Each cloud of rows lies close to a flat space through zero, with a little noise off it, and is much wider in some directions of that space than in others. After each cloud: how many dimensions does that space have?

[[ -8 -25  18  15  -6   7   7  34 -22   4  31  10  22  -9   3   6  -3  -9
   10  17   5]
 [ 15  24  11  -5   6  11  10 -22  16  -1   2  -5 -13  15  14  -6 -20  20
   14   8   1]
 [  4  10  -7 -14  12  10  -1 -20  21 -10 -27  16  16   7  15  -9  -2  15
  -20  13 -17]
 [  0   9  -2   3  -3 -15  11  10 -13  -4  22 -18 -38   8  -3   2   0  -3
   28  -9  22]
 [ -3  15  -2  -6   0  -4  22  -9  14  -3  12 -24 -39   8  25  -1  -7   3
   19  -2   9]
 [ -1 -13   2   4  -7   0  12  -4  -1  -7  23  -6 -17 -12  13   4   2  -7
    5   4  10]
 [ 17   7  19 -10 -11  19 -21 -22  11  18 -26  -2  34 -15 -25   7  -9  16
   -3   4 -22]
 [ 18  23  12  -4 -10   0 -13  -7   6   8  16 -21 -11 -23  -5  17  -9  -5
   12  -6   7]
 [ 13  13   8  -7  -5  -1  -1   3   0  -8  19  -6  -8 -16   6  12  -1   1
   14  15   6]
 [  8   8  -5  -1   7  -6  -9   3  -8  -8  -6  11   3   7 -11  -4   4   4
   -1   1   4]
 [ -2   5   5   9  -3  -1   3   4   0  10  18 -15 -12  -2   5   5  -9 -10
    5 -14  10]
 [  9  28  -8   1   4 -20   1   5  -4  -9  22 -20 -44   3   4   6  -1  -7
   18 -16  26]
 [  4  14  15  -7 -11   8  -4  -4  11  18   0 -22   4 -14   2  13 -13   1
   12  -2  -8]
 [ -1  20 -15 -13  18  -4   4  -4  13 -16 -19   9  -5  18  20 -10   3   9
  -10   9  -6]
 [ -9 -11  -3   0   8   3  -6  14 -10   0 -25  25  34  16 -14 -11   6   8
  -11   9 -14]
 [-20 -28  -4   6 -12  -9  18  19 -11  -4  26 -11 -17 -13  14   6  12 -20
    8   5   9]
 [ 10 -30  13   7  -7  19 -26  -1 -12   4 -12  34  61 -21 -32   3   7   2
  -24  15 -18]
 [  6  18   2  -7  -7   0  -6 -18  16  13  -8 -25 -13 -10   0   8  -7  -1
    3 -16  -3]
 [ 13  19  11   0  -5   4 -20  -2   4  17  -1 -11  12 -17 -11  13 -10  -4
   -1 -11  -3]
 [-11 -17  -9  -2  -7  -7   6   0  -4  -4  -5  -2  -8  -1  -4  -2  12  -4
   -3  -3  -2]
 [-17 -19 -18  -3  -7 -11  18  -6   5 -10  -3 -12 -29   0  13  -5  16  -7
   -1  -3   2]
 [ -4 -43  -7  18 -14  -9   8   4 -26 -16  31  10 -17 -13 -17  -2  20 -16
    3  -3  24]
 [ -3 -13  -1 -12 -19   7   9 -36  23   6 -16 -22 -14 -15   3   2   3   4
   -1  -4 -12]
 [  1  11  -7  -1   5 -13 -10  18 -11  -3  -6   1   0   2 -12   3   8  -5
    0  -5   3]
 [-12  16  -3  -4   0  -4  23  -9  19   9  11 -35 -41   8  34   2 -13  -3
   13 -12   5]]
 => 8

[[  6   5  -5 -16   6  16  22  -6  15  17   4  -6  -2   4   6   2 -22   4
    6  -4  -3]
 [ 10   5   8 -19   1   4   8  -3   2  24   7  -1  -3  15   0  -4 -22   5
    8   1  -1]
 [ -1 -20  30 -10   0   2  -1   2   7  15  17   3 -10   5  -8  -2   9   4
   16   5 -15]
 [-20 -11 -22  12   7  16  13  -5  18 -30  -5  -4   3 -26   9  13  17  -5
  -11  -2  -3]
 [ -3 -13  24   2  -2  -9 -11   5  -1   0  10   5  -6  -1 -10   0  20   0
   11   5  -9]
 [-11  12 -39   9   1   7   3  -6   4 -26 -16  -1   7 -16   9   7   4  -7
  -22  -3  11]
 [  0   3  -8   3  -1  -1   2   0  -3  -3  -4   0   3   3   0   0  -4   0
   -4  -3   3]
 [-27  -8 -32  14   9  27  22  -8  28 -38  -9  -5   1 -34  13  18  16 -10
  -17  -3  -4]
 [-27 -11 -28   9  11  33  29  -9  33 -31  -8  -6   2 -34  11  20  14  -7
  -14  -2  -9]
 [  1 -14  14  31   0 -16 -14   9 -15 -14  -2  -5   7  -1  -9   5  12   1
   10  -7  -6]
 [  2   5 -13  18  -2 -12 -10   3 -11 -16 -11   0   9  -3   0   0   6  -3
   -7  -4   8]
 [ 10 -20  48   6  -6 -23 -27  12 -21  13  12   5  -1  15 -20  -6  15   3
   23   5 -11]
 [ -8  23 -59  -8  12  39  49 -19  35  -9 -17 -15   9 -15  26  14 -40  -3
  -22 -12   9]
 [ 21   5  25  -1  -9 -28 -23  10 -29  23   4   2   0  27 -12 -11 -11   6
   14  -1   1]
 [-23  -3 -19 -22   3  29  20  -9  29 -11   6   6 -12 -23  10   3  19  -5
  -17  10  -1]
 [ -2  11 -18 -11   2  11  10  -5   8   2  -4   0  -1   0   7  -2 -12   1
  -10  -1   8]
 [ 17  -6  36   7  -9 -33 -31  13 -34  20   7   2   1  24 -17 -12   2   7
   19   0  -2]
 [  1  31 -43 -21  -1  16  15  -9   9   4 -12   1   1   1  18  -3 -22  -1
  -24   0  19]
 [  5  34 -30 -54   2  25  26 -16  16  36   2   8 -11  12  18 -10 -36   4
  -15   8  19]
 [  4 -20  42  13  -9 -30 -33  14 -24   3  12  10  -4  11 -20  -8  28   0
   18   9  -8]
 [  0  -9  10  26   0 -15 -18   9 -15 -17  -6  -3   8  -4  -8   3  14  -3
    6  -6  -3]
 [  3  -2   9  -2  -3  -4  -6   1  -2   5   1   3  -2   4  -3  -2   1   2
    5   2  -2]
 [-11   7 -24 -17   4  23  21  -9  20   1  -1   0  -5 -10  12   3  -7  -2
  -14   4   4]
 [ -2  -4  -4  23   4  -1  -2   3  -3 -15  -8  -8   7  -6  -1  11   0  -2
    2  -8  -3]
 [ 16  -6  34   0  -6 -23 -22  10 -23  23  10   3  -1  23 -14 -11  -1   6
   18   1  -4]]
 => 4

[[-27  28   4  21   6  35  28   0   4 -39 -13  27 -37  35  -1 -25   2  -8
   88 -17  12]
 [-20   8   1  27  16  26   8  15   5 -16 -31  46 -52  27  -3   7  34   0
   35 -11  33]
 [ -7   0   4  -2   3  -2   2 -14  -3  -8  -8   2  -6  -4  -5  -2   8   0
   -1  -1   4]
 [ -1  23   3   3  -4  12  29  10   2 -27   3  -3   2  12  -1 -30 -28 -15
   31 -24  -9]
 [ -1 -11 -13 -48 -19 -38 -18 -21  -3  -7 -14  -4   5 -21 -20  12  10  23
  -58  19   4]
 [ 16  -9 -13  17 -15   0  -1  68   0  16   2  12  -7  14   9  16   2  -2
  -26  -3  -4]
 [-19  15   8   5  15  11  22 -16  -1 -36 -33  32 -34  13 -14 -12  17  -5
   20 -25  24]
 [ -1  -7   2  12  20  37 -26  -3  32  17   0  15  -8   5   2  14  18   3
   21   3  21]
 [-11   5  13   4  21   7  13 -49   5  -2  -9   4  -2  -6   4  17   4  -4
   23  -9  10]
 [  2 -13 -11   6 -10   2 -20  30   6  19   6  -2  -4   5   2  16   7   7
  -16  25  -6]
 [  2  10   2  14  26   2  22  22  -5   5 -16  28 -22  20   4   0   3  -5
  -14 -10  27]
 [ -4   1   3 -10 -10 -19  10 -15 -14  -8   2 -13   7  -8  -3  -2  -7  -2
   -9   2 -15]
 [-14 -12  10  -1   3 -43   9 -42 -32   9 -15  -7  -8 -14   1  37  22   6
  -34  28  -9]
 [-21   7  -3  -3 -16 -19   9  -7 -21 -17  -9   3 -21   9  -3  -2  10  10
   19  17  -6]
 [  1  -6  -4  -9  -3 -18 -12   0 -11   8  -1  -4   0  -4  -3   0   8  11
  -22  18   3]
 [ 20 -12 -17   1  -2 -14 -25  58 -11  27  -2  24 -12  12   9   3  24  21
  -31   8  27]
 [ -2   5   6   1  -4  10   6  -5   5 -20  -1  -2   5  -3  -4 -15  -6  -8
   19 -22  -4]
 [ 11   3  -4   8  -2  11   5  34   7   1   0  10  -2   9   4  -2  -5  -7
   -3 -17   4]
 [ 29  -7 -14 -12   9   2 -26  30  12  46  33 -18  32  -2  15 -10 -22  10
  -24  22   5]
 [  3  -8   5   5  -5 -13  -2  -1 -13   0   2  -9   7 -10  -1   1   3  -4
  -19  -4 -10]
 [  3   3  -3  11 -24  -9  12  25 -17   3  15 -10   7   8  19   2 -12  -4
   23  -6 -22]
 [-19  -1   4 -22  -1 -17   0 -57  -4 -12  -9 -16   0 -16 -15  10   3   8
  -12  25  -8]
 [  3   3   3  -2  22  -4  -8   1 -10   0  -7   6  -5   2 -11 -34   9   7
  -17   7  23]
 [-11   3   2 -19  12 -12  11 -35   4  -6 -14  -5  -7  -6 -15   7  -4   3
  -35  22   3]
 [  7  12   5  -9  33  23  13 -20  28  -1 -10  13   4  -2  -5  -5 -12  -7
   -6 -28  28]]
 => 9

[[-37   7  -1  14 -13 -10 -20  -8  24 -11 -16 -20  -3   4  13   0  27 -13
  -29 -22  13]
 [-46  -1  -3  54 -38  -7  -5  28   8  15  32 -16  30  21  38 -40  41  -9
  -42 -35 -11]
 [ -1  11  12  34 -37 -10  -2  25 -13   4  38  -7  25  21  12 -26  29  -5
  -25  -8  12]
 [-23  24  -4  -4  10 -17 -41 -28  33 -34 -42 -17 -25 -11   1  29  20 -24
  -25 -15  37]
 [-34   1   4  53 -47 -11  -6  30   1  16  46 -11  34  25  26 -39  41  -5
  -40 -29  -2]
 [-10 -30   2  28 -20  20  34  38 -20  45  54   6  37  25  16 -47  -2  21
    9   3 -46]
 [-41 -26  -1  69 -69  14  31  72 -21  53  89 -14  67  48  49 -83  47  15
  -30 -22 -42]
 [-31 -20   2  30 -30  12  21  29  -8  36  33  -4  28  13  34 -35  14  14
   -8 -16 -40]
 [-49 -22  -3  18 -11  11  -2   4  20  14   6 -15   7   8  38 -21  11  12
  -12 -25 -29]
 [-34   0  -2  52 -43   2  -3  28  -2  14  44 -17  25  26  31 -46  39 -11
  -38 -18   0]
 [ 22  23   5  35 -44 -24   0  33 -28  -4  47  -1  28  27  -4 -27  33 -13
  -29  -2  28]
 [-32  10  -3 -12  19  -4 -24 -32  35 -17 -47 -14 -23 -21   6  24   7  -9
  -13 -17  10]
 [  7  21   4  23 -25 -13 -14   4  -1 -10  12  -7   2  11   2  -7  25 -18
  -21 -12  28]
 [-50  -2   2  46 -33  -6 -13  21  16  10  20 -20  25  21  43 -33  45 -10
  -39 -35  -2]
 [ -4  15   1  31 -36 -13 -10  24 -11   1  33 -11  21  21  12 -19  27 -15
  -27  -9  18]
 [ 23  37   5 -54  52 -18 -35 -62  28 -59 -74   7 -52 -39 -38  71 -20 -25
    5  18  56]
 [ -4   5  -5 -18  20  -3  -8 -19  20 -15 -32   3 -22 -10  -3  17  -4 -10
    4  -2   5]
 [-14   5   5   6  -6  -3 -11  -4  12  -3 -17  -6  -4  -2   3   4   8  -8
  -13 -12  15]
 [-23   6   2  36 -40 -14 -11  18  -1   1  28 -12  22  20  27 -30  33  -8
  -29 -19  13]
 [ -8 -14  -2  38 -31   8  22  38 -20  32  48  -3  41  23  21 -45   9  10
   -3  -4 -31]
 [-17 -13   0   9  -3  12   2  16  -7  16  13  -1  13   5  18 -15   1  10
   -1  -7 -24]
 [-45 -58  -3  28  -5  30  34  30 -11  55  36  -1  36  22  36 -49  -7  39
   23 -13 -75]
 [ 26  24   6  13 -24 -15   2  19 -19 -18  18   2  12  14 -16  -2  17 -12
  -18   5  30]
 [ 27 -15  -4 -58  63  12   7 -33  11  -2 -50  16 -27 -27 -30  38 -52  12
   51  22 -16]
 [-13 -53  -4 -12  26  39  34   5  -8  49   6  11  11   6  18 -21 -37  39
   46   8 -73]]
 => 3

[[-25  16 -16 -11 -51  26   4  18  -9  14  49  29  -5  -1 -14  11  13  18
   -8  10  18]
 [  3  -6  -9  -4  -5   2 -27  16   4  -2 -27   0  12  20   0   0  -6  -4
  -24 -17  -4]
 [ 16   8   3 -15 -57   4   6  -4   7  25  38  13   7 -31  -1  24 -17   7
  -30  39  13]
 [  6 -15 -29  38  12 -10 -11 -23  26 -22 -57   3  21  23  -4   0 -18  11
    8 -15  -5]
 [  3 -12  16  43  19 -44  10 -33  16 -31  -5 -36  30  16  -5 -11 -21 -27
   -3   4   5]
 [ 23   5 -22  17  10 -34 -19  32   3  10 -24  22  20  -9  -8  18  25  26
  -21 -30 -27]
 [-65  30  -6 -35 -23   4  13   1 -35  13  26 -19  11  24  19  42   6   5
   -5   3   9]
 [-37  12  -9 -72   0  20 -45  12 -35  25  -1  -5 -18  22 -12  25  54   1
  -17  -3 -14]
 [ 18  -7 -32 -17  11   8  -2 -22 -21  -7  22  29 -18  -9 -48 -17  21  -3
   51 -18 -10]
 [ 46   2  11  23  -1 -14   7   6  41  -8  -1 -22 -41 -36 -18 -11  -4 -17
  -13  46   3]
 [ -9 -24 -16  -9 -11 -56 -40 -23  -6  34  10 -34  56  38 -15  27  13   6
    3  21  14]
 [ 58 -50 -32  18  27 -22 -49  26  27  11 -43  24  29  20 -24  -1  14 -16
    3 -32  13]
 [ -5  -3  51  38 -17 -36 -16 -18  -1  29   8 -10  21  21 -25 -36 -41   4
    2  41   0]
 [-17  33  23 -12 -17  40  23   8   4  -2   9  37 -44 -10  -5   3   4 -12
   -7  -2   4]
 [ 40 -16   4   3   7 -41 -22 -39  21   4  -9  -7   7  -8 -27 -18 -22  13
   10   3 -30]
 [ 12  -3  15  18   5 -19 -21  10  22  10 -36 -20  32  24 -14 -16  -5 -14
    8   2   4]
 [-18  -4  33  18 -44  10 -14 -25   0  30  22  41  22  41   2   8 -53  29
   -4   5   3]
 [-21  -5   7 -35  35  -6 -23  -4 -14   2  15 -45  18  37  -8  25  77 -42
   27   0  20]
 [  5  -7  12  -6  17  -8 -12  -9  -8  11  14   6  17  22   5  -2  47   4
   40 -31  -7]
 [ 37  -2   8  21 -44  -4  11 -19  -9  12  24   1  18  -3  25 -10   5 -11
   21   6   1]
 [ 37 -11   1   7 -26   8   8 -30  35 -10  22  19   8 -46  -8   2 -32  34
  -18  30  -9]
 [ -3   7  47 -31 -35  46 -20  18 -58  38  66  18   2  44   9   6   7 -31
   24  -5  14]
 [  8   1   7  -8 -11   0   0 -11  11   7  62  -4 -25   3 -20 -33  40  11
   55  -5   1]
 [  9   5   9 -20  -3   4   5  11 -15  21  25 -25 -17   5   0 -20   7 -16
   48   7   7]
 [-12 -10  14  14 -22 -24   3 -13  14  27  21  12  -8  19 -28  -9 -37 -17
    3  25  35]]
 => 17
